The rows are grouped in 4 different ways at once. Each group adds its own fixed numbers to the row, and there is some noise. The rows also spread widely along 13 directions, which tell nothing about the answers.
Known rows, each followed by its group in each grouping:
[-12  52 -21 -21  33  24  15 -11  46  11 -23  13  27  41  16 -33  12  14
  18 -14 -32 -47  -9  -3  50] : nas (4) q899 q366
[ 35 -32  30  26  -4  23  15 -31 -49  32   2 -21  -7  12 -31  28 -21  28
  -6 -39  47 -41  -4 -66  12] : Teb (4) q87 q858
[ 10 -40   4  61  -6 -48   4  13 -21  36 -46  29 -50  12  44  23 -22  -7
 -10   7  38  -3  32  -7  18] : Banu (1) q93 q590
[  1  34   0  27  -2  23  -1  33 -37  45 -28 -17 -14   4 -49  13  18  43
 -46  22  32  33  -8   2   1] : fovos (3) q899 q590
[ 12  18 -29   5  16  45  24 -38  20  -3  17 -44  11  40  15 -15  10   6
   8 -39  11 -60   8 -33  65] : nas (2) q93 q769
[-22  16 -50   8 -27   8  -7  50   2  29 -49  35 -11  52  10 -29  27 -15
 -10  28 -18  -7  -4  31  25] : Banu (1) q87 q858
[ 17  53 -23 -44  12 -21 -20 -23   9  34 -39  49  26  12 -31  38  10   9
 -67  37 -20  58   7 -51  36] : nos (0) q158 q993
[-12 -11  11  32 -10  39   5   5   8  61 -11  -1  16 -27  -9  37 -56  40
 -14  11 -25 -23  14 -11 -40] : lupo (3) q158 q520
[ 35 -42  -1  73   4 -15  20  27 -38  25  -2 -19 -53 -12   8  -5   7  39
  19 -62  51 -49  16 -41   2] : fovos (2) q93 q769
[ -5   2 -16  28 -15  15  -3  -8   6  10  -9   2  10  35  37   1 -52 -21
  -2  33   8 -15 -12  24  17] : Teb (0) q93 q366
[-13  47  -7  -2  34  45  10   1  21  47 -14  14  43  -1 -42  -5  15  62
   4 -22 -35 -37 -32 -21  17] : lupo (2) q158 q520
[ 38   2  14  25  17   1   4  16 -21  34 -36  -5 -10  11 -11 -26  11  82
  15 -51   5 -48  -5 -37   4] : nos (2) q87 q993
[-15   0 -29   5  -7  68  12  22  42  35  44  -2  29  46  48  -9 -56   8
  35   7 -14 -74  20 -29   1] : nos (3) q158 q993
[  3  30  37  18  32 -39  12  31 -16 -15 -43  19 -40  -7 -32  -4  -3  25
   7 -27  22  -5 -38  -9 -20] : Teb (3) q93 q520
[  3 -30  12  27  -7  -6  13  24 -15  32 -84 -13 -59 -14 -15   6 -11  39
 -44 -18 -11 -13  38  -2 -43] : nas (3) q158 q993
[-16  23  17  -1 -20  26  32   7   0  17 -46  -9 -29 -26 -47  18  17  12
 -37  15  32  10  30  53  -8] : nas (3) q93 q366
[-12  12 -16  56  22  20  28 -37  25   7   7 -19   8   1   3  22   4  -2
  -1  10  19 -11  -4  11  44] : nos (2) q158 q993
[ 10  34   2  32   7   8 -11  -5 -23  15 -37 -24  -7  -9 -49  28 -14  37
 -69  23   5  37 -25  -4  -2] : Teb (0) q93 q993
[-10   5 -30  24  12  11  10  10  24  16  15  12   4   7  12  23 -12  -3
   6  -7 -19 -27  18 -33  15] : lupo (2) q93 q590
[ 20  22  43   8  33 -16  45 -19  22 -21 -12  -6 -29 -27 -18  -6   4  41
  33 -65  30 -63  -8  -9  -5] : nos (0) q93 q993
[  9 -22  57  20  -7   0  17 -19   1  54 -13  26   4  -8  43  29 -71  28
  33  15  13 -48  30   8 -38] : nos (1) q899 q590
[ -5  56  40 -51  46 -23  42 -55  25 -34 -64   8 -27   1 -33   3  37  -1
 -11 -35   5 -18   7   0  23] : nas (1) q899 q520
[ 18  -5 -15   8   1  26   2   5   7  47   7  35  36  39  32   2 -55  24
  19  -7  -9 -44  -2 -55  18] : Teb (3) q158 q993
[ 12  47 -44  -8 -23  -4 -17   0  15 -51   0  -8  -1  -7 -12   5 -45 -13
 -49  17 -64  20 -14 -29 -42] : Teb (3) q93 q366
[-19  13 -33  17  -3   3  26  -1  36  16 -29  35 -18  12  26  -3  15 -23
  -2   4 -15 -26  24  30  28] : Banu (4) q899 q993
[ 61   2 -36 -24 -36 -26   3 -34  -2  10 -35   8 -15 -20  17 -22  13   9
 -33 -33   4  -3  42 -50  18] : lupo (3) q158 q520
[ 29  73   1 -28  -7  11  26 -15  20  -6  -9  -8   8 -31 -21 -50  51  57
  15 -26  15 -25  -1  20  14] : nas (2) q899 q769
[-30  30  -5  -1   6   0   8  20   5  -1 -35  17 -22  33 -12   1  17 -30
 -11  30  -6   3 -16  36  -2] : nos (2) q899 q858
[ 17  22  -8   7  -8  10  11 -22 -17 -28  37 -40  -2  29 -14 -14  -3 -29
   3  11  76 -11 -39 -29  32] : nos (4) q158 q366
[ -9  51  27 -15  41   0  -1 -25   9  16 -72  21  21  46   0 -31   0  24
  -2   9   4  -2 -41  24  37] : Teb (2) q158 q858
[ 65 -47 -61  34 -65   0 -15  22 -53  25  12  -8 -29  28  38 -20 -12  -9
 -25  -7  38 -24  26 -55  21] : Banu (2) q93 q993
[  5   3  26  12  23 -27  -6 -18 -43  28 -19  20   4   8 -48  58  -9  -9
 -29  24  44  33 -23 -56  20] : lupo (2) q158 q769
[-29  50  13  37  12 -40  -4  16  -4 -20 -43   0 -30  11  -5  10   8 -33
 -23  78  64  61 -24  66  22] : nos (1) q93 q366
[ 11  20  12 -11 -27  19  11   4  13  37  -2  25   8 -19   2  -2 -29  35
  -2   3   6 -20  25  -6 -26] : Banu (3) q158 q520
[-25  19  -8   9  12  28   4  37  26  26 -15 -14 -18  38  18 -27  12  24
   9   4   5 -32  22  11  11] : nos (4) q87 q858
[ 52  12 -11 -24 -20  -9  -7  -5 -24  23  32  25   9   7  -9  22  -5   9
 -14  -2  32   5  21 -82  15] : nos (2) q93 q590
[  7  23 -30   7 -12  24   8   9  10  21 -10  16  23  -9 -20   1 -17  27
  -6 -15 -37 -28 -26  -8  -8] : fovos (0) q93 q993
[ 17  51 -45  -6 -14   3  -2  -3  24   4  29  21  24 -21  -4  11  21   2
 -17  23  11  22  28 -20  39] : lupo (2) q93 q366

New rows, each followed by its group in each grouping:
[ 49 -30 -33   3 -37 -30 -15  -1 -42  18 -53  -7 -42  13   8  21 -21 -11
 -72   4   8  26  44 -58   7] : nas (3) q93 q993
[ 26  32 -47   1  -3  13  16 -23  26 -11  17   0  29   9  14 -21   5  11
  18 -32 -22 -39 -13 -34  42] : nas (2) q93 q590
[  3  41  16  -4  15 -15  16 -15   7 -13 -46  30   2 -13 -39  10  -9  16
 -13  -9 -12  -4 -41  11  -6] : Teb (0) q93 q993
[ 24 -17 -27  23 -15 -44  -7  23 -22  43 -67  39 -31   9  20  -2   9   5
 -35   5  20  31  37 -20  19] : fovos (3) q158 q366
[ 35   6 -17 -10 -19  -8  -1 -28 -16  10 -27  18  13  11   5  -2 -14 -12
  -8   3  -7 -15  -8 -19  15] : lupo (2) q899 q993
[-26   7  15  11  13  12   6 -27  27  48 -39   8 -10  25  27  47 -27  -8
 -34  50  -2  13  53  26  14] : nos (0) q899 q590
[-16  15   7  13  20 -36  -7  28 -20   3 -33  26 -28  27 -21  10  11 -27
 -12  33  29  32 -28  -4   4] : nos (2) q158 q520
[ -3  -1 -28  -9  -4 -12   1  27   6   5 -15  25 -24   9   8   3 -19 -15
 -14  -9 -25  -5  21 -45 -28] : fovos (3) q158 q520
[  1 -31 -54  42 -11  -3 -14  29 -21  32   1  -4 -26  33  11  22  -1 -26
 -39  25  17  18  30 -51  23] : lupo (2) q158 q590
[ 20  14 -21  -1   0 -47  14   2  32   1 -35  50 -24   3  41 -38  17   2
  17 -33   0 -25  16  -7  23] : Banu (0) q158 q520
[ 74  13  17 -37 -34 -16  -7 -34 -34  41 -12  10  12  -9   1  -4  -7  34
 -20  -5  76   7  30 -44  31] : lupo (0) q93 q590
[ 27 -34 -64  33  -2 -15  -7   2 -21  71 -25  32  -6  23  -6  41  21   3
 -53 -13  -4  12  32 -92  59] : lupo (0) q158 q590
[-32  26   3  10  23 -34  23 -16  47  -9 -39  57   1 -24   4  43 -16 -27
   5  15 -35  -4  11  22   1] : lupo (1) q93 q366
[  7   2  -4  52   0  16   8 -12 -14   6  19 -38  -6 -14 -17  37 -29   7
 -22  13  31  -7  -1 -25   7] : lupo (1) q93 q366
[  7   2  -8  20  -8 -31  10  28 -16 -12 -22  11 -43 -24 -26  20  -6  -4
 -25  -6  10  11   0 -12 -33] : fovos (0) q93 q993
[ 54 -16  -2  49  -9 -23  33 -25 -26  17 -54 -24 -42  -6  13 -37  39  38
   3 -56  57 -39  10  11  50] : nas (0) q899 q366
[ 40 -31 -23  14 -12 -59   7 -13 -17 -23 -81   8 -48  17  29 -35  -8 -24
  -7 -48  -4 -40 -20  -7  11] : lupo (0) q93 q993
[ 11  18  46  14  -4  16  11   6 -21  17  63 -21  -1  -9 -19  28 -29  14
  19  29  83 -17  -5 -32 -19] : nos (4) q899 q769
[  1  15   9  -6 -27 -25  14  26  10  -3 -33  35 -32 -40 -15   9   7  11
  -1  15  -8   7  35  29 -54] : nos (2) q87 q993
[ 12  -2  14   0  -8 -39   2  -1 -25 -12 -58  10 -56  26   1  19 -14 -33
 -47  10  35  22  23  -6   4] : Banu (3) q93 q366
[ 35   1  22 -21  -7 -22  15 -22 -15   8 -50  10  -7   9  -4 -16 -14  14
   1 -16  32 -20  -7 -17   6] : nas (0) q158 q993
[-21  24  17 -53 -20  37   8 -31  23  -1   2  13   2  -6 -26  62 -57 -18
 -45  27 -53 -17  37 -21 -60] : Banu (1) q93 q769
[ 40  21 -18  10 -44   0   4 -14   5  27 -30  21  14 -24  22 -32   9  45
   1  -1   2 -11  27  29  14] : Banu (2) q87 q993
[  9   8  -4  34 -38  22  21 -11   6  14  15  -6  16 -45 -14  13 -27  11
   7  10  22 -24  -8  31 -12] : lupo (0) q93 q366
[ 11  46   4 -29   0  30  19 -41  21  -4  17  -1  25   9 -17  25 -23   3
 -12   5 -11 -16   5 -27   5] : nos (3) q899 q366
[  9   7  -2 -19   0  19  22 -33   5   2   3   3  -2  13  -8  40 -24 -19
 -21 -14  12 -12  37 -43  16] : fovos (3) q93 q366
[ 29  36  -3  38  11   6  -3  12 -26  11  -9 -33  21  24 -13 -56   9  53
  33 -27  43 -34 -72 -11  43] : lupo (0) q87 q520
[ 41 -36 -49 -17 -60  51  24 -36  -6   6   1 -40 -49  27  38 -28  18 -27
 -32 -44  32 -63  77 -14  31] : Banu (2) q93 q520
[ -3  14  18  -5  15 -36   4 -18 -13 -24 -58  14 -34  39   4  13 -19 -39
 -27  16  25   3 -10   0  18] : Banu (1) q93 q993
[ 36  -4   8 -15 -12  18  24 -15 -29  43 -16   9  -5 -10 -53  23  15  34
 -18 -43  15 -37   5 -48   0] : lupo (0) q899 q590
[ 18  20 -42  -9 -18  -6  10 -29  18 -17  37  10   0 -26 -16  33   7 -27
 -28   5 -16  15  20 -55  -3] : nos (2) q158 q520
[ 26   0 -18   5 -34   5   7 -18 -27  30 -24   6  -2 -15 -24  26   5  -7
 -39  20  46   9  12  -9  29] : lupo (1) q93 q993
[ -7  12  -9  48  11   3  31  40  -7  -1 -37  -8 -33 -17 -47  -5  17  34
  -2 -40  -9 -32 -30   6 -10] : nas (3) q93 q366
[ 36  16  20 -27  13 -10 -17 -29 -37  13 -60   8   9  79   6 -16 -40   6
 -23 -13  12 -25 -45 -37  36] : Banu (0) q93 q366
[ 24 -43  14  -7  -6 -49  16 -10   5   4   7  62 -24  15  68  16 -57 -44
  41 -31  14 -59  35 -60  -4] : Banu (4) q93 q520
[-31  -7 -33   1 -42  14  23   7  31   0   3   8 -33   3  44   6 -11 -70
  -5  34  31  -3  59  59  -2] : fovos (0) q93 q520
[-82  52  33  42  48  41  15   5  65  15  39  -8  28 -37 -21  71 -62  13
   6  55 -33  -7  -2  23 -38] : lupo (4) q93 q769
[ -1  16   1   6   8 -20  -2  12 -30  -5 -38  13 -25  14 -48  13   5  -2
 -41   8  10  19 -34 -32 -12] : Teb (1) q158 q858
[-25   0 -17 -17   2   2   6  -4   3 -33 -37 -15 -29  42   0 -22 -24 -47
 -10  -8 -26 -33 -33 -10 -30] : fovos (4) q158 q769
[  6  28 -37   0 -36  -6  -9  66 -14 -29  23   6 -28  21  -9 -39  -3 -25
   1   8  17 -14 -39  -7 -23] : Banu (0) q93 q520
[ 16  -9 -17  46 -15 -21  10  18   1  15   5  10 -13 -41   0  21 -23  25
  -8   5   0  -4  18 -36 -25] : nas (1) q158 q993
[ 31   9  -5  22 -18  17   3   3 -14  64 -62   9  29   0 -10 -27   2  79
   2 -15  -3 -30 -16  18  24] : nas (0) q87 q993
[-23  43  -9  23   9 -15  13  -5  27  16 -16  16  -8  -9   6  24  51 -17
 -19  56  68  63  67  47  72] : lupo (2) q87 q366
[ 65  -3 -23  -7 -36 -60  -3  24 -23  10 -35  46 -18  15  48 -52  11  14
  29 -32  45  -5  31 -34  29] : fovos (3) q87 q366
[ 32  33  22 -14  17 -19  18 -13  -5   7 -50  20  -3  -9 -33  -2   2  42
  -3 -39   3 -24 -27 -24   7] : nos (3) q93 q993
[  3  22  23 -22   5   7  16  15  17  44 -55  25 -20  -3  -9   1   3  48
 -13 -16  -6 -21  37   4 -12] : nos (3) q93 q590
[  3  54  12 -15  25   7   0  -1  22   3 -12 -17 -11   1  -1   8  -9  39
 -35   2  15  17  50 -21   6] : fovos (3) q93 q366
[ 19  42  -8  19 -27  -3   8  -8  -9  10  20  10  25 -51 -22  -5  11  22
   6  22  47  29 -21  17   1] : fovos (2) q158 q520
[ 18 -11   1  17  -8  18   1  12 -75  44 -17  11   7  62 -54   5   5  -4
 -14   1  63 -21 -74 -49  42] : Banu (1) q158 q858
[ 19 -21  21  36   1 -14  24   6 -35  13   8  11 -28  -2 -30  25 -14  17
   6 -31  42 -36 -17 -56 -14] : Banu (1) q158 q590
[-14   5  67  35  52  -8  23 -36  20   9 -20  -5   9   1  11  33 -68  26
  28  -8  18 -35  -4 -16  -5] : lupo (3) q158 q366
[  9   0  16  20   2 -22  27  16  15 -15   5 -15 -61 -12  15  -7   7   3
   8 -22  54 -26  39   2  -7] : nos (0) q93 q858
[ 12  22  13 -21 -10  24   4 -16  -7  17 -45 -14 -15  28  -4   1 -24  13
 -45  10  18  -8  23   1   8] : Banu (3) q93 q993
[ 27 -14   5 -20 -48  16   4   1 -34  14  -6  -5   5  16  -5   4 -51 -12
  -1   6  18 -33 -12 -26 -25] : nas (3) q93 q769
[-54  25  16  54  64   4   3  29  29  17  -9   4 -12  21 -14  54 -38  21
 -16   9 -40 -12 -12 -21  -8] : Banu (0) q93 q769
[ -5   7 -10  35  -7  23   2  -9  19  23  42   2  27  27  34  15 -59  -3
  14  31  16 -20  -1 -17  12] : Banu (0) q158 q590
[ -8  39 -29  24  36  18  27 -20  33  -2  34   2  26  30   8  21  12  -4
  22 -14  23  -9  23 -41  81] : fovos (3) q87 q366
[ 25  32 -22  33   0  11  16 -35  13  11 -22   2  24   1  15 -10 -10  22
  -2  -8  16 -14 -17   9  59] : Teb (3) q93 q993
[ 51  27  27 -49 -24   1  14 -51 -21  16 -49  15   4 -16 -30 -21   6  43
 -19 -23  36 -15  -2 -13  -1] : Teb (1) q158 q590
[ 39  -9 -46  44 -22   0   1 -25 -12  32  24 -18   8 -12   9  15  12  13
 -12  -9  36  -6  29 -56  58] : lupo (4) q87 q769
[  9   2  17  13  35  -9  32 -33 -33  17 -87  12 -34  22 -63  25  45   7
 -32 -38   3 -18 -36  -4  34] : nos (2) q899 q993
[ 65   5   3  19  -9  16  12 -20 -34  28 -26 -37  -9  -7 -32 -24  12  75
 -18 -58  33 -49 -27 -35  19] : nos (0) q93 q993
[ 31  19  -1  -7 -22   0  13 -18  18  10  15  12  -3 -30  19   3 -24  22
  -7  -5  -1 -26  40 -25 -19] : Banu (4) q899 q993
[ 46  19  37 -43  11 -34   5 -18  10  -6  39  40  14  12  42   4 -54  14
  54 -20  15 -57  17 -92 -17] : nos (1) q899 q769
[  3   9 -12  18 -19 -28   7  25   6   4   6  11 -21  22  50 -18  -9 -30
  27  34  57  -3  22  18  22] : nas (0) q899 q769
[ 11  29 -51 -21 -22 -39  12  10  13 -31 -31  57  -7  20   6 -15  11 -52
   5   0 -39  -7 -28   0   5] : nos (3) q899 q366
[  8   6 -31  10 -21  27   3 -22  -8  -6  10 -13   5  18 -13  29 -33 -23
 -28  18 -32 -21 -18 -29 -15] : nos (1) q899 q366
[  9  13  30 -51 -17  42  16 -14 -14  22  15  21  22  42 -11   5 -39  -3
  23  -6  32 -68 -11 -30  -2] : Banu (1) q93 q769
[ 16  34  -4 -17 -24  22  23   8  22   9  -5  -7 -23  11  23 -57  26  25
  10 -20  54 -44  30  35  26] : Banu (0) q93 q858
[-10  -9 -43  43 -45  14  -9  61 -27   6 -24 -25 -43  25  -3 -17  -9 -29
 -32  46  25   3 -25  46 -22] : nos (0) q93 q993
[ 40 -35 -37  14  -5 -12  21  19  -6  39  -6  25 -40  18  46 -11  17  17
  12 -56  23 -57  71 -68  32] : fovos (1) q899 q993
[ 35   5 -13 -13  -7  39  27 -36  -8  49 -28  -1  -3  37  -9  -7  50  25
 -17 -31  72 -26  47 -17  93] : Teb (0) q87 q993
[ -5  -2 -16  78   5  26  23   3 -20   6  30 -49  -3   8 -31   8   2   1
   4  -2  62 -19 -47 -10  31] : lupo (0) q158 q590
[-10   4  39 -12  19 -39  13   3  -3  -6 -18  26 -30  18  13  25 -32 -32
  13   8  47  -2  16 -12  -7] : fovos (0) q93 q769
[ 45  22 -35 -13 -47  11  27 -41  23  42 -17  54  45 -16  17 -42  21  31
  23 -35   1 -48  -9  14  47] : Banu (0) q158 q858
[ -9   0  14 -16  43  -8  16 -12   4  18 -65   4 -39  60  -5   5  15  -8
 -29 -14  25 -16  18 -25  39] : nos (0) q158 q993
[ 39   7 -65   8 -60 -18  20  31  -2 -19 -19  11 -53 -18  -3 -58  47  -2
 -11 -44   9 -29   4  16  -4] : Banu (0) q93 q590
[ 45  24  30   4 -20   6  -5   1 -37  31 -43 -17  -4  21   4 -43 -16  53
  -8  -7  58 -19 -24   8  14] : Banu (3) q93 q858
[  9  19   5 -15  10  -5   5 -17  -9  21  -9  17  17  20 -18   5  -5  -4
   0   4  34  -6 -25 -41  29] : lupo (4) q158 q590
[ -2  12   9 -40  41 -15   1 -25  15 -14 -48 -11 -27  87  34 -11 -21 -27
 -19 -10   4 -18  15 -54  34] : nos (3) q158 q858
[ -6  -3 -12   8 -28  23   0  23   4  12   4  -6 -33  20  32  -5 -17 -16
 -17  32  15  -8  51  14 -24] : Teb (2) q899 q858
[  5  35 -15 -13 -15  50   9 -24  11   3 -33 -50 -20  18  -6 -19   9  14
 -56  13  28  -3  29  35  25] : Teb (0) q93 q993
[ 15   6  27 -31 -13 -29  37 -22 -25 -26 -15  26 -15  15 -27   4  -5 -51
  29 -11  48 -31 -38  -2   1] : nas (0) q899 q769
[  1 -13 -33  -3  -7 -37  27  37 -20 -60 -45   0 -85  46 -16 -43  39 -60
   8 -49  18 -52 -39  -7  -5] : nos (1) q93 q590
[  6   1 -59  16 -36  10   8  34  18  25  18  26  12   6  32 -31  -7  -8
  32   1   3 -38   4 -14  14] : lupo (3) q158 q769
[ 16  12  29 -33   3   7  19 -24   1  34 -35  27  15  26   4  -6 -18  12
  20 -15  13 -50  -6  -7  10] : lupo (0) q899 q590
[ 24  22 -18  17 -33  42   5 -15   8  -5  58 -40  -1 -30  -3  22 -31  20
 -34  13   9  -9  42 -29 -21] : Banu (2) q93 q993
[ 16  21 -29   2 -27  46  -3 -17  26  20  40 -11  34 -10  16   9 -50  27
 -20  25  -9 -11  26 -29 -12] : Teb (0) q158 q993
[ 27   0  24 -19  12  15   6  -5   2  26 -16  -2 -15  16   6   6 -30  52
  -6 -35 -25 -61  37 -63 -33] : nos (1) q899 q366
[  8  -8 -15 -21 -32  79  33 -61  20  54  55  -6  47 -10 -13  83 -42  -7
 -29  25  20 -14  75 -57  28] : nas (3) q158 q993
[ 17 -28 -34  48 -22  17  19 -32  -5   8  11 -47 -32   6  22   8   0 -12
 -20  -7  41 -27  30 -26  26] : nos (1) q158 q769
[ 23  23 -27   8 -42  -7  16 -16   8  -9   8  11   2   6  39 -44   3 -27
  24   6  55 -23 -15  36  40] : Banu (4) q93 q590
[ 24 -10  -7  41 -13 -15  -1  -6 -13  16 -22   5 -12 -22   4  23 -32  17
 -19   5 -13  -5  -2  -9 -20] : nos (2) q93 q993
[ -7  23  59  18   3   2  10  38 -24  15 -33 -22 -59  -8 -31   2 -10  41
 -23  13  45  -2  17  23 -53] : Banu (3) q899 q769
[ 47   1  -8   9 -28 -18  14 -16 -32   0 -21   6 -31  -8 -14  -9  28   4
 -19 -31  42 -12   2 -16  23] : Banu (2) q93 q858
[ 21 -16 -45  46   5  -8   8  28 -32   5 -32 -18 -52  29 -18 -21  44   6
 -18 -50   6 -38 -25 -35  29] : nos (2) q93 q769
[ 31  19  -7 -31 -41  29  17 -16   1   8  15  -6   3  19  12 -27 -15   4
   0  -3  46 -28  21 -16   7] : Banu (3) q158 q590
[ 36  -4 -11 -34 -45  43  11   6  -2   0  85 -36 -16 -29 -17  11 -12  14
 -12 -18  39 -32  71 -87 -45] : lupo (2) q158 q858
[ -5  55 -21 -10  11 -24  -4  17   5 -13 -48  15 -27  23 -21  -7  35  -8
 -42  25  -9  27  -7   1  14] : nos (1) q899 q366
[ -6  15 -12  64   2  20  14  54   0   9  48  -6  -9   1  -4  -4 -12  34
  27 -12  27 -48 -14 -22   0] : Banu (1) q93 q366
[ -2 -24 -49  45 -20   7   0   3 -13  19   4   3  -2  18  17  23 -29 -39
  -9  15 -23 -27 -14 -25   4] : lupo (1) q899 q520
[  3   0  14  -6  -5 -49   6  -8  -8  16 -67  55 -28 -33 -25  52 -13  -8
 -40  11 -34  18  27 -12 -40] : lupo (1) q899 q366
[ 24  11  45   9  28 -42  19 -16 -15 -28 -32   1 -41  18   5   1 -23   1
   3 -22  42 -12   1 -26  -1] : Teb (3) q899 q366
[ 17 -14   1  15 -22 -17  32 -37  -7  16 -20  28  -9 -15  17  13  21 -26
  21 -10  55  -4  35  23  39] : fovos (2) q87 q520
[-29  34 -52  -4 -22  45   8 -17  42 -17 -13 -37  -1  -5 -24  17 -11 -15
 -66  32 -62  12  18  20 -23] : nas (0) q158 q366
[-17  47  20   6  41   0  29   1  31 -31   6   8   5 -28 -40  19 -11  37
  27 -35 -39 -26 -13 -18 -38] : fovos (2) q87 q993
[ 60  -7 -45  27 -16 -51 -10  24 -29 -10 -43 -16 -55  12  10 -24  22  22
 -35 -33   8  10  24 -64  14] : nos (3) q87 q993
